There are 4 ways to turn a row about zero (a turn may also mirror it). The second row of each pair is the first, turned, with some noise. The first 20 pairs use one turn. New pairs use 2 turns, one after the other, and a turn may come again.
(in the rows, 128 means zero)
Known pairs, each followed by its turns in order:
[156 125 165 144]
[ 91  99 121 126]	(1)

[ 86  99 110 134]
[154 143  82 141]	(2)

[106 100 129 128]
[112 162 132 133]	(1)

[106 144 102 139]
[149 141 112  99]	(2)

[133 138  91  77]
[ 76 149 106 104]	(2)

[137 104 169 170]
[165 110 158 169]	(2)

[ 92 126 119  95]
[174 148 144 133]	(0)

[121  85  93 115]
[ 90 145 121 169]	(3)

[102 122  98 149]
[116 147  88 133]	(3)

[139 169 123 128]
[123  93 147 115]	(0)

[118 100 117 167]
[ 97 161 109 110]	(3)

[114  97 135 111]
[111 151 125 150]	(1)

[167  99 115 160]
[104 112 177 128]	(1)

[156 107 101 178]
[ 81 144 102  93]	(0)

[132 159 158 101]
[143  94 151 158]	(0)

[171 145 130 178]
[102 100 119  76]	(3)

[160 112 165 149]
[ 80 103 132 127]	(1)

[176  98 178  92]
[120 118 209 130]	(3)

[170 132  78 121]
[ 97 140 169  89]	(0)

[180 153 167  88]
[ 71  94 168 133]	(2)

New pairs, each followed by its turns in order:
[151 112 156 122]
[147 142  99 118]	(1) (0)

[112 104 154  95]
[144 116 139  84]	(3) (3)

[127 123  82  87]
[119  89  82 128]	(0) (1)

[135  82 124 160]
[166 103 110 159]	(1) (0)

[ 79 141 165  77]
[ 87  72 169 110]	(0) (1)

[173  79 126 176]
[205 129 126 151]	(3) (0)

[125 118 127 114]
[127 134 116 129]	(2) (3)

[130 135 156 134]
[103 134 136 132]	(2) (1)

[ 89 172 104 123]
[ 70 149 103 121]	(2) (2)

[143 166 136 107]
[111 107  96 145]	(2) (2)

[108 149 143 161]
[ 83 138 128 107]	(3) (2)

[134 114 149 161]
[142 142 123  97]	(0) (0)

[142  82 137 142]
[151 130 112  84]	(0) (2)

[159 142 145 128]
[140 148 150 117]	(2) (3)

[ 90  88 171 118]
[ 94 101 119  73]	(0) (0)

[122  83  79  90]
[133 161  79  82]	(3) (3)

[102 127 161 158]
[111 154 133  87]	(0) (0)

[168 164 114 168]
[103  95  75 140]	(2) (1)

[105 106 158 126]
[138 127 104  90]	(1) (2)

[139  97 115  92]
[155 116 104  92]	(2) (0)

[148 112 113 159]
[ 96 135  95 133]	(1) (1)

[104 174 176 128]
[102 113  98 187]	(1) (3)

[ 95 110  83 121]
[112 157 131  79]	(2) (2)

[140 135 174 149]
[ 89  99 132 137]	(3) (2)

[ 78 162 155 156]
[ 72 151 159 101]	(3) (2)

[ 81 160 140 113]
[137  79 160 135]	(3) (1)

[132 119 146  87]
[108  99 102 135]	(0) (0)

[171 180 150  76]
[116 142  65 185]	(0) (0)

[129  96  94 110]
[144 134 127  80]	(2) (2)

[ 84  93 108  99]
[126  66 127 100]	(1) (0)

[ 86  80 125 108]
[161 136 181 103]	(2) (1)

[169 106 128  77]
[ 97 141 169  81]	(1) (1)

[152 161 138 179]
[131 152  70 152]	(0) (2)

[137  97  98 117]
[150  88 142 134]	(0) (0)

[121 151 144 177]
[142 139 185 132]	(3) (0)

[ 92 110 163 132]
[ 94 125 123  89]	(0) (0)

[168  95 117 116]
[124 123  77 142]	(1) (0)

[116 124  94 140]
[141 105 137 152]	(0) (3)

[98 78 91 94]
[137 130 145  52]	(3) (1)

[150  94  90 111]
[145 115  77 109]	(0) (1)

[136 158 132 105]
[100 154 130 108]	(1) (0)

[105 119 165  87]
[130 104 150  78]	(3) (3)

[101 137  79 106]
[110 125 189 114]	(1) (2)

[168 131 161 148]
[ 95  93 111 153]	(3) (2)

[128 128 134 162]
[102 129 109 114]	(3) (2)

